The rows are grouped in 4 different ways at once. Each group adds its own fixed numbers to the row, and there is some noise. The rows also spread widely along 13 directions, which tell nothing about the answers.
Known rows, each followed by its group in each grouping:
[ 0.15  1.18  0.02  0.10 -3.34  0.62  2.29  0.49  1.88  0.45 -2.28  2.42
 -0.94  0.97  0.32  0.06 -0.29 -0.38  1.99  0.27 -0.51 -1.28 -0.10] | k_552 P X (2)
[ 0.23  1.77  0.30 -0.15 -0.71  1.78  0.39 -0.22  0.10 -1.79 -0.43  0.60
 -1.87  0.24  0.92 -0.36 -0.88  0.78  2.09  0.85  0.13 -0.89  0.87] | k_994 S U (1)
[ 0.29  1.78 -1.44 -2.26  1.38  1.19 -1.27  1.33  0.08 -1.79 -0.90 -0.48
 -2.87 -0.44  1.51  0.14  1.07  0.92  1.61  0.17  1.47 -0.20 -0.94] | k_598 Y U (0)
[ 1.07 -0.45 -1.96  0.24  1.07 -1.59 -1.82  0.21 -0.54  0.71 -2.21 -1.57
 -1.57 -0.30  0.10 -0.49  2.13  0.88  3.15  0.03  1.35 -1.31 -1.17] | k_821 C T (3)
[ 2.67  2.65 -0.98  1.71  0.35 -2.31 -0.20  1.38 -0.97  0.54  0.49  0.04
 -1.05  1.01  0.74 -0.72  1.23  0.34  2.79  1.84  1.15  0.22  0.50] | k_836 C R (3)
[ 1.52  3.20  1.27  0.39  0.11  1.83  1.24 -1.43 -0.53 -1.27 -0.57  1.95
 -2.31 -0.17  0.57  0.19 -1.35  1.27  1.55  1.74 -0.17 -0.60  1.66] | k_836 F E (1)
[ 1.76  1.43  0.20 -1.09  1.75 -0.49  1.41  0.29  0.45  1.73 -1.67 -0.44
 -2.33  1.68  0.30  0.73  0.22 -2.36  2.79  1.46  1.83  0.39 -0.28] | k_31 D T (2)
[ 1.65  2.88  0.89 -0.25  1.92 -2.10 -1.13 -0.63  0.89 -0.84  1.38  1.91
 -2.75  0.05 -0.28 -3.28  0.40  1.07 -0.77  0.20 -0.21  1.45  1.18] | k_598 F X (0)
[ 0.31  2.82  1.15 -0.95 -1.51 -0.63  2.70 -0.61  0.55  0.16  0.66  2.59
 -1.28  1.78 -1.74 -1.81 -0.86  0.89  0.86  2.00 -3.36  0.48 -0.17] | k_552 D R (0)
[-0.32  2.35  0.25  1.66  0.00 -0.38  0.21 -1.28  0.69 -0.63 -0.26  2.23
 -1.12  1.01  0.32  0.87  0.04  0.33 -1.84 -1.62  0.67  0.93  1.03] | k_821 P E (2)
[-0.81  1.54  0.84 -1.38  0.05  0.10  2.12 -1.73  0.69 -2.03  0.38  1.29
 -0.91  2.29 -1.34 -0.30 -0.92  2.04  0.94  1.55 -3.63 -0.78  0.42] | k_31 S T (0)
[ 2.21  0.38  1.04 -0.88  2.15 -0.60 -1.76 -1.12 -1.61  0.61 -0.97 -2.46
 -4.01 -0.21  0.57 -1.95 -1.66 -1.69  3.78  0.66  1.89  0.13  2.15] | k_994 Y X (2)
[ 1.57  1.03  0.12  0.54 -0.15 -2.15 -0.44  0.33  1.19  0.06 -0.54 -0.49
 -0.57  0.76  0.33 -0.45  1.20 -0.69  2.34 -0.15  0.74 -1.24  1.72] | k_31 F X (2)
[-0.76  1.46  1.16  1.31 -0.57 -0.33  1.45 -1.74 -0.40 -1.07  1.69  0.49
  0.10  1.62 -0.72  0.01 -0.04  1.14  0.32  1.01 -1.71 -0.90  1.27] | k_994 Y X (2)
[-0.02  1.99  0.44 -0.59  0.84 -0.37  1.74 -0.65 -1.57  0.06  0.12 -0.93
 -1.68  2.72 -0.35  1.83 -1.53 -1.68  1.98  2.02 -1.41  0.39  1.06] | k_836 P U (2)
[ 1.18  0.37  0.72 -1.51 -1.83 -0.85 -0.45 -0.63  2.32 -0.69 -1.83  2.43
 -2.03 -0.68 -0.96 -2.56 -0.80  1.39  1.55 -0.60 -1.86 -1.27  1.99] | k_994 C E (0)
[ 0.80  1.86  1.98  1.97 -1.44 -0.38  0.93 -2.54 -2.18 -0.35  0.87  0.09
 -0.79  0.71 -1.29 -2.22 -0.78  1.28  2.75  1.61 -2.37 -1.24  1.85] | k_836 D E (2)
[-0.09 -0.04 -3.14  1.39 -3.03 -2.79 -0.04  0.56 -0.62  0.43 -1.63  1.13
 -0.25  1.33 -0.74 -1.69  0.94  1.19  1.92 -1.15 -1.73 -0.90 -2.24] | k_31 D X (2)
[-0.10  1.15 -0.39  0.92 -1.29 -1.16 -0.33  1.15  1.57 -1.54  0.22 -0.10
 -0.59  2.12  1.60 -2.18  0.87 -0.82  2.27 -1.83  2.18 -0.36  1.45] | k_821 Y X (0)
[-1.99  0.58  1.56 -0.47  0.06 -0.14  1.52 -1.45  2.30 -1.92  2.01  0.57
 -0.28  2.64 -1.07 -0.60  1.14  0.47 -0.59 -0.52 -1.69 -0.65  1.01] | k_552 D U (0)
[-0.28  1.06  0.54 -1.68  0.26  0.43  0.69  0.55  3.99  1.50  0.34  3.25
 -2.05 -0.25 -0.16 -0.83  1.98 -0.07 -2.50  0.30  2.00  0.45 -1.37] | k_994 Y E (0)
[ 1.81  1.88 -0.72 -1.24  2.55 -2.44 -1.46  0.39 -0.41  1.11 -0.34  0.20
 -2.90 -0.70 -0.56 -0.54  0.40  0.56  0.40  1.38  0.02  0.98 -0.10] | k_598 P T (3)
[ 0.14  1.27  0.89 -1.01  1.01  0.23  0.40 -1.13 -0.14  0.25 -0.98 -1.41
 -0.46 -0.19 -0.48  0.00  2.17 -0.61  1.92  0.78 -0.77 -1.42 -0.73] | k_994 F X (2)
[ 0.50  1.08 -0.95 -1.04 -0.53 -2.20  0.49  0.72  1.90 -0.80 -0.97  1.39
 -1.35  1.35 -0.25  0.51 -0.48  0.60  0.75 -0.48 -1.52  0.08  1.36] | k_994 P R (3)
[ 0.86  3.20  0.46  0.83 -0.36 -0.30  0.23 -1.24 -3.16 -0.90  0.82  0.28
 -0.92  0.10 -0.65  1.53 -1.61  2.69  0.67  2.02 -3.03 -0.54  2.21] | k_836 D X (3)
[-0.63  1.32  0.71 -0.45 -0.57 -0.85 -0.32  0.75  0.30 -0.16  2.73 -0.09
 -2.91  2.37  0.30 -1.16 -2.06 -0.37 -0.13  0.71  1.77  0.91  1.96] | k_821 F R (0)
[ 0.35  4.10  0.70  2.58 -2.89 -1.61  1.95  0.68 -0.35  0.59  0.09  1.09
  0.54  2.68  1.48 -1.61 -0.52 -3.69  1.79 -1.44  1.11  1.39  1.77] | k_836 P X (3)
[ 1.55  2.60  2.61 -0.87  3.25 -0.71  1.29 -0.93  2.89  0.48  0.31  0.54
 -1.31  1.55  0.19 -0.74  2.46 -2.71  0.39  0.29  1.73  1.25  1.12] | k_994 C R (0)
[-0.59  1.74  1.09 -2.90 -1.05 -1.14  0.90  0.62  1.52 -0.57  0.35  0.59
 -1.63  1.47 -1.12 -1.67 -1.14 -0.31  0.67  0.24 -2.11  0.08  1.77] | k_598 D T (0)
[ 0.12 -1.36  1.02 -1.42  1.49 -1.03  1.39 -1.44  1.35  1.72  0.12 -0.31
 -1.57  2.06 -1.99  0.77  0.52 -0.76  1.69  2.23 -0.62 -1.47  0.25] | k_552 Y E (0)
[-0.50  0.67  1.79 -2.21  4.13  0.78  1.06 -1.71  1.85 -1.34  0.45 -0.35
 -2.11  1.52 -0.35  1.68  1.16  0.17 -0.38  1.35 -0.20  0.04  0.51] | k_821 P E (1)
[ 0.35  3.16  1.04 -0.60  0.03  0.55  0.91  0.19 -1.49  1.57  1.88  1.28
 -2.34  0.08 -0.42 -1.45 -0.26 -0.04 -0.51  2.88  0.22  1.27 -1.16] | k_836 D E (1)
[ 3.76  2.24  0.84  2.20 -0.68  0.52  2.73  0.86  2.61  1.53 -0.65  4.52
 -1.62  0.61  0.65  0.15  0.26  0.63  2.25  4.02  2.50 -0.80  0.73] | k_598 S E (1)
[-0.84 -1.60 -1.01  0.77 -2.65 -2.62  0.75  1.11  0.88  2.07  1.95  0.63
  0.04  1.80 -2.31 -0.57  0.62  0.59  1.04  2.81 -1.20 -2.02 -0.70] | k_598 S U (1)
[-1.37  1.31 -1.03  0.52 -1.69  1.29  0.62 -0.04  1.49 -0.02 -0.79  2.11
 -1.69  0.97  1.31  0.33  1.22 -0.12 -1.17 -1.52  1.91  0.05 -1.69] | k_836 P R (0)
[ 0.63  0.84 -0.02 -0.05  0.61  0.22 -0.39 -2.03 -0.95 -0.14 -0.99  0.68
 -1.96  0.30 -0.54  3.05 -1.51  1.55 -0.27  0.84 -1.23 -1.17  1.64] | k_31 S X (0)
[ 0.42  1.70  1.43  0.06 -3.00 -3.23 -0.65  0.96 -0.27  1.18  3.39  1.45
 -2.92  0.65 -1.64 -5.44 -3.25  0.58  0.44  2.12 -1.11  1.01  2.44] | k_598 P T (2)
[-0.01 -0.48  0.33 -0.06  0.90 -0.27  0.81 -2.53 -2.23 -0.52  0.40  0.12
 -4.44  2.85 -0.79 -1.72 -3.78  0.76  2.37  2.05 -1.26  0.42  0.36] | k_31 P X (0)
[-0.67  3.05  0.19 -2.71 -0.16 -0.97  0.85  0.20 -0.94  0.69 -1.26 -0.69
  0.33  0.43 -1.35  0.47  1.07 -1.34  0.78  0.07 -2.95  0.39 -1.04] | k_821 D E (1)

New rows, each followed by its group in each grouping:
[-0.53  0.53  0.78  1.55 -0.45  0.43  2.45 -0.90  2.30  0.72  0.06  1.78
 -0.98  2.24  0.13  0.24  1.00 -1.61  0.26  0.44  1.68 -0.19 -0.33] | k_994 P U (2)
[-1.06 -0.13 -0.99 -0.75  0.09 -0.64 -2.20 -0.37 -1.02 -0.93  1.06 -1.25
 -2.18  0.49  0.18 -0.95  0.13  1.18  0.41 -0.80  0.47 -0.76  0.32] | k_836 Y E (0)
[-0.20  3.21 -0.05 -0.85 -1.88 -1.88 -1.95  0.47 -4.24 -0.53  1.05 -1.99
 -1.66 -0.13  0.00 -2.35 -2.75 -0.09  1.83 -0.21 -2.07  0.45  1.98] | k_836 F X (3)
[-1.05  0.51  1.11  0.65 -1.07  1.43  0.90  0.64  0.56 -0.70  2.10 -0.07
 -2.41  2.22  0.99  0.03 -1.63 -0.26  1.29  2.01  2.50 -0.51  1.55] | k_821 P U (1)
[-0.97  0.51  2.14 -1.21  2.34  2.24  0.90 -4.16 -2.01  0.22 -1.65 -2.12
 -2.38  0.79 -0.98  2.67 -1.35 -0.81  1.60  1.31 -0.80 -1.13  0.98] | k_821 P T (0)
[ 0.09 -1.63  0.04 -0.43  1.17 -1.17  1.89  0.65  2.90  1.59  0.65 -0.31
 -1.30  2.99 -0.82  0.56  2.10 -1.44  1.88  2.15  1.41 -1.00 -0.70] | k_994 D U (2)
[ 0.63  0.30  0.13 -1.15 -1.16 -0.71 -0.58  1.35  3.15 -0.28 -0.01  2.12
 -2.76 -0.30 -0.23 -2.45  0.21  2.28  0.41  0.92  0.68 -0.67  0.76] | k_821 C T (2)
[ 0.08  2.04  0.93 -2.27 -0.95  1.17  1.84  0.06  0.36 -1.27 -0.25  0.38
 -1.33  0.76 -0.40 -0.78  0.63  1.51  2.76  2.61 -2.60 -1.37 -0.29] | k_836 C R (0)
[ 0.45  2.91 -1.53 -0.12 -4.01  0.22 -0.75  1.81  0.42 -0.30 -1.09  3.31
 -1.74 -0.88  1.13  0.28 -1.71  1.91 -0.59 -0.42  0.36 -0.70  0.84] | k_31 F X (0)
[-0.12  0.31 -0.06 -0.71  1.10 -0.02  1.14 -1.29  1.46 -0.46 -1.22 -0.08
 -0.60  0.99 -0.62 -1.24  2.76  0.18  2.36  0.68 -1.08 -1.46 -1.85] | k_836 S T (1)
[ 2.83  2.04  0.11  1.97  0.53 -1.43  1.05 -0.83  1.90 -1.03  0.17  3.68
 -1.94  0.99 -0.06 -0.10 -0.03  2.67  0.62  1.71 -0.55 -0.44  2.09] | k_836 F X (2)
[ 0.99  1.75  2.06  0.96  0.46  0.30  1.50 -2.44 -0.92  1.96 -0.86 -0.08
 -1.18  0.97 -0.38  1.55 -0.87 -2.95  1.60  0.99  1.02 -0.60  1.98] | k_836 F E (1)
[-0.75  0.70  1.51 -0.25  0.15  1.26  2.01 -1.63  1.99 -1.29 -0.19  0.67
 -2.60  2.73  0.86 -1.37 -0.24 -1.14  0.94 -0.67  0.90  0.44  0.34] | k_836 S R (2)
[ 1.15 -1.11 -0.24  1.62  0.24 -1.57  0.42 -2.30 -0.12  2.44 -1.06  0.53
 -0.72  0.88 -1.99  1.84  0.81  0.53  1.22  1.52 -0.81 -2.08  0.46] | k_994 D X (0)
[ 0.28  1.13 -0.87  2.02 -3.08 -3.56  1.25  1.65  0.27  1.13  1.27  0.43
  1.74  2.64 -0.85 -1.17  1.16 -0.91  2.82  1.31 -0.78 -1.21  0.25] | k_31 P E (1)
[-0.28  4.10  2.11 -1.78 -0.08  0.59  0.06  0.64 -0.73  0.25  0.57 -1.35
 -1.27 -0.11  0.80 -1.48 -0.23 -2.21  0.81 -0.39  0.82  1.19  1.13] | k_552 D T (3)
[-0.20  0.53 -0.99 -0.48 -1.32 -1.67  0.55  1.19  1.17 -0.80  0.31  0.88
 -2.58  2.97  0.12 -0.83 -1.68  0.50  0.97 -0.38  0.01  0.77  1.11] | k_821 D R (2)
[ 0.70 -0.04 -2.72  1.03 -1.79 -3.00 -2.18  3.01  0.77  1.22  1.43  1.18
 -1.32  0.39  0.26 -0.51  0.50  1.31 -0.53  0.25  1.82 -0.49  0.28] | k_994 D X (1)
[ 1.44  4.27 -2.56  0.68 -1.98 -3.60 -0.67  1.36 -1.16  0.83 -0.99  2.34
 -0.05 -0.73 -0.62 -1.58  1.55  1.28  0.13 -0.11 -2.49  1.22 -2.26] | k_31 P R (2)
[ 2.22  2.38  0.61 -1.62  1.62  1.47  1.01  1.68  2.59 -1.96 -0.29  2.22
 -4.01  1.04  1.88  0.60 -1.04  1.25  1.09  1.55  2.25  0.61  2.14] | k_598 D E (2)
[ 0.62  2.54 -1.69 -3.78  2.08 -2.40  0.57  3.73  1.62  0.56  0.43 -0.23
 -1.53  1.72  0.14  0.23  1.51 -0.68  1.05  1.84  0.05  1.15 -1.63] | k_552 F T (3)
[ 1.72  1.60 -0.63 -0.67 -1.82 -1.16  0.10  0.92  0.06 -0.07 -2.69  1.16
 -1.21  0.00 -0.04  0.00 -1.09  0.83  2.97  0.19 -0.99 -0.84  1.59] | k_821 C E (3)
[-0.48 -0.08 -1.61  2.83 -3.07 -0.81 -0.33  0.27  0.60  1.43 -1.13  1.35
 -1.42  1.10  0.88 -1.45 -0.02 -1.88  1.00 -2.05  3.11 -0.08 -0.67] | k_994 P U (2)
[ 0.80 -0.34 -3.65  2.70  0.46 -4.87 -2.14  0.12 -1.53  1.69 -0.02 -1.02
  0.26  1.00 -1.16 -1.32  2.95  0.69  2.01 -0.14 -0.13 -0.68 -2.16] | k_994 P T (2)
[-0.38 -1.33 -1.35  0.77 -0.55 -2.23 -0.41 -0.03  2.14  0.00  0.74  0.99
 -0.93  1.85 -1.04 -0.67  1.16  1.65  0.40 -0.19  0.11 -1.42  0.40] | k_994 D T (0)
[ 2.02  1.89 -0.47 -0.53  1.18  1.66 -0.08 -1.15 -0.94 -0.33 -2.64  1.38
 -3.76 -0.49  1.02 -0.83 -0.14  1.00  2.30  0.95  0.64 -0.03 -1.06] | k_836 C X (0)
[ 2.47  1.27 -2.57  0.51  0.85 -1.79 -1.53  0.85  0.91 -1.86 -1.35  1.81
 -3.36  1.00  1.11 -0.65 -0.36  1.74  1.95 -0.85  0.82  0.34  1.48] | k_836 D U (0)
[-0.69  1.85  1.36 -0.43  2.17 -1.00  0.56 -0.87 -0.02  1.10  2.25 -0.76
 -0.95  2.26 -0.64  0.48  1.10 -1.90 -1.11  0.96  0.93  0.84  0.65] | k_836 C T (0)
[-1.60  5.32  1.73 -2.26  0.90  2.36  1.63 -0.75 -2.96 -0.55  1.36 -1.67
 -0.42  0.27  0.17  0.22  1.18 -0.97  0.39  1.85 -1.27  0.95 -2.05] | k_598 Y R (0)
[ 0.78  2.48  0.37 -1.65 -0.99  0.11 -1.10  1.58 -3.58  0.23  0.70 -2.84
 -2.19  0.43  0.68 -0.73 -2.50 -0.63  4.40  2.61  0.60 -0.55  1.94] | k_821 Y E (0)
[ 1.62  1.45  0.83  0.04  0.36 -1.94  0.56 -0.40 -0.31  1.04  1.21  1.00
 -1.66  0.79 -1.67 -0.87 -0.40  1.34  1.48  3.33 -1.81 -0.34  0.69] | k_552 P E (2)
[ 0.99  1.55  0.44  0.30  0.46 -0.78  0.10  0.27  0.35 -0.21  0.02 -0.38
 -1.91  1.81  1.02  0.08 -0.23 -1.39  1.89  0.25  1.48  0.12  1.98] | k_836 P E (2)
[ 1.78  1.75 -0.80  3.00 -0.65 -2.10 -2.46  0.54 -1.41  1.04  0.83 -0.79
 -0.34 -0.80  0.76 -1.20  1.54  0.77  1.68  0.37  2.12 -1.10  1.17] | k_836 S T (3)
[-0.46  1.10  0.48 -0.54 -0.74  0.17  1.26 -0.28 -0.42  1.00  1.56  0.98
 -1.88  1.71 -0.68  1.25 -1.43  0.46 -0.16  2.61 -0.52 -0.53  0.88] | k_836 Y X (0)
[-0.43 -0.24 -0.08 -1.17  0.90  0.96  0.42 -1.40  1.54 -0.36 -2.41 -0.79
 -0.90  0.95  0.15  2.24  1.39 -0.39  1.60 -0.60  0.51 -2.11  0.01] | k_31 S T (0)
[-0.61  2.34  1.01 -1.63  1.22 -0.53  0.09  0.25  2.05  1.54  0.02 -0.05
 -0.74  0.06  0.07 -1.39  3.86 -2.50 -1.69 -1.04  1.32  1.38 -2.49] | k_598 S R (2)
[-0.14  1.10 -1.27 -1.74  0.15 -1.18  1.36 -0.36  1.08 -1.56 -1.58  2.29
 -2.09  2.00 -0.49 -0.11 -1.15  0.63  0.62 -0.47 -2.35  0.66 -0.52] | k_31 P E (1)
[-1.07 -0.09 -2.84  0.34 -1.66 -1.63 -0.14  0.86 -0.41  0.26 -1.31  0.36
 -0.99  2.17 -0.02  1.93 -0.52  0.43  0.42 -0.70 -0.53 -0.44 -0.72] | k_821 P X (2)
[ 1.89  1.56 -2.42  0.17 -1.05 -2.95 -0.17  3.66  0.34  1.62  0.81  0.04
 -1.44  2.48  0.96  0.73  0.07 -1.04  2.56  1.86  2.64 -0.05  0.28] | k_31 F R (0)
[-0.15  0.80 -1.37 -1.54 -1.66  1.84  0.97  0.52 -0.45  1.38 -2.70  1.15
 -2.70 -0.03  0.43  1.50 -0.76  0.05  0.98  0.92  0.69 -0.38 -2.40] | k_994 C R (2)
[ 1.37  1.89  1.32  0.97  0.37 -0.27  1.62 -1.07  1.08  0.76 -1.34  1.37
 -1.70  1.62  0.24 -0.26 -0.02 -1.47  1.25  0.03  1.17  0.62  1.08] | k_821 D X (2)
[-0.09  3.06  0.67 -1.53  1.33  0.08 -0.50 -1.20 -0.24  0.13 -0.89 -0.80
 -0.39 -0.78 -0.33  1.77  1.85 -0.59 -0.16 -0.21 -0.76 -0.86  0.57] | k_836 F T (0)
[-1.02  0.06  0.90  0.24 -0.20 -0.73  1.40 -1.95  2.34 -2.11 -0.21  0.47
  0.55  2.05 -0.73  1.13  1.34  0.56  0.36 -1.19 -1.69 -1.76  1.62] | k_31 C R (1)
[ 0.44  3.39  0.75 -1.32  0.41 -0.77  0.10 -0.34  0.53 -0.38  0.21  1.35
 -1.29  0.09 -0.68  0.20  0.31  0.12 -0.98 -0.03 -1.51  0.76  0.93] | k_31 D U (0)
[ 0.02  5.45  1.48 -2.95  0.26  1.18  0.52  0.82 -1.89 -2.28  1.31 -0.90
 -1.97 -0.12  0.82 -1.45 -0.66  0.68  1.22  1.75 -1.80  1.11 -0.01] | k_31 F R (2)
[ 1.51  0.50  0.25  1.43 -1.70  1.38  0.20 -1.96 -0.85  1.83 -2.24  1.72
 -3.18 -1.28 -0.31 -0.86 -1.95  0.75  2.29  1.53  1.46 -1.36  0.04] | k_994 F T (2)
[ 1.12  1.90 -0.09  1.95  0.49  0.36 -1.25 -1.85 -0.98  0.09 -0.54  1.03
 -2.12 -0.91  0.56 -0.24 -0.20  0.98  0.07 -0.03  1.40 -0.33  0.64] | k_836 S T (1)
[-0.86  1.81  2.62  1.71 -0.60  1.43  1.56 -3.18 -0.66  0.22  1.15  0.97
 -0.55  0.06 -0.96 -2.59  0.72 -0.50  0.43  0.96 -0.36 -0.36 -0.49] | k_994 C U (1)
[-0.57  0.46  0.29  0.59 -0.29  1.55  0.12 -1.97  2.83 -2.07 -3.55  0.32
  0.22  0.02  1.43 -0.82  3.53 -0.68  1.70 -4.34  1.07 -1.87 -0.76] | k_552 S E (2)
[-0.44  0.48 -2.34 -2.23 -0.04 -2.12  0.99  0.04  0.29  0.05 -2.19  0.84
 -1.63  1.95 -1.02 -1.70  0.55 -0.93  1.73 -0.76 -2.65  0.52 -2.85] | k_836 F X (1)
[-2.33  1.66  2.53 -2.03  2.08  5.14  2.28 -2.69 -2.30 -2.16 -0.31 -3.90
 -1.06  1.13  0.82  2.64 -0.27 -1.02  3.36  2.02  0.08 -2.17  0.04] | k_994 F T (1)
[-1.03  2.20 -0.31 -1.72 -0.01  0.70 -0.20  0.93  1.71 -1.41  1.51  1.94
 -1.91 -0.09 -0.21 -0.41  0.97  3.41 -1.57  1.52 -0.27 -0.37 -0.92] | k_821 F T (0)
[-1.66  0.72 -0.04 -0.79 -1.21  1.62 -0.04  0.80 -0.97 -1.23  1.03 -1.54
 -2.03  0.70  0.85 -1.30 -0.45  1.61  2.40  1.50  1.23 -1.38 -0.60] | k_821 F T (3)
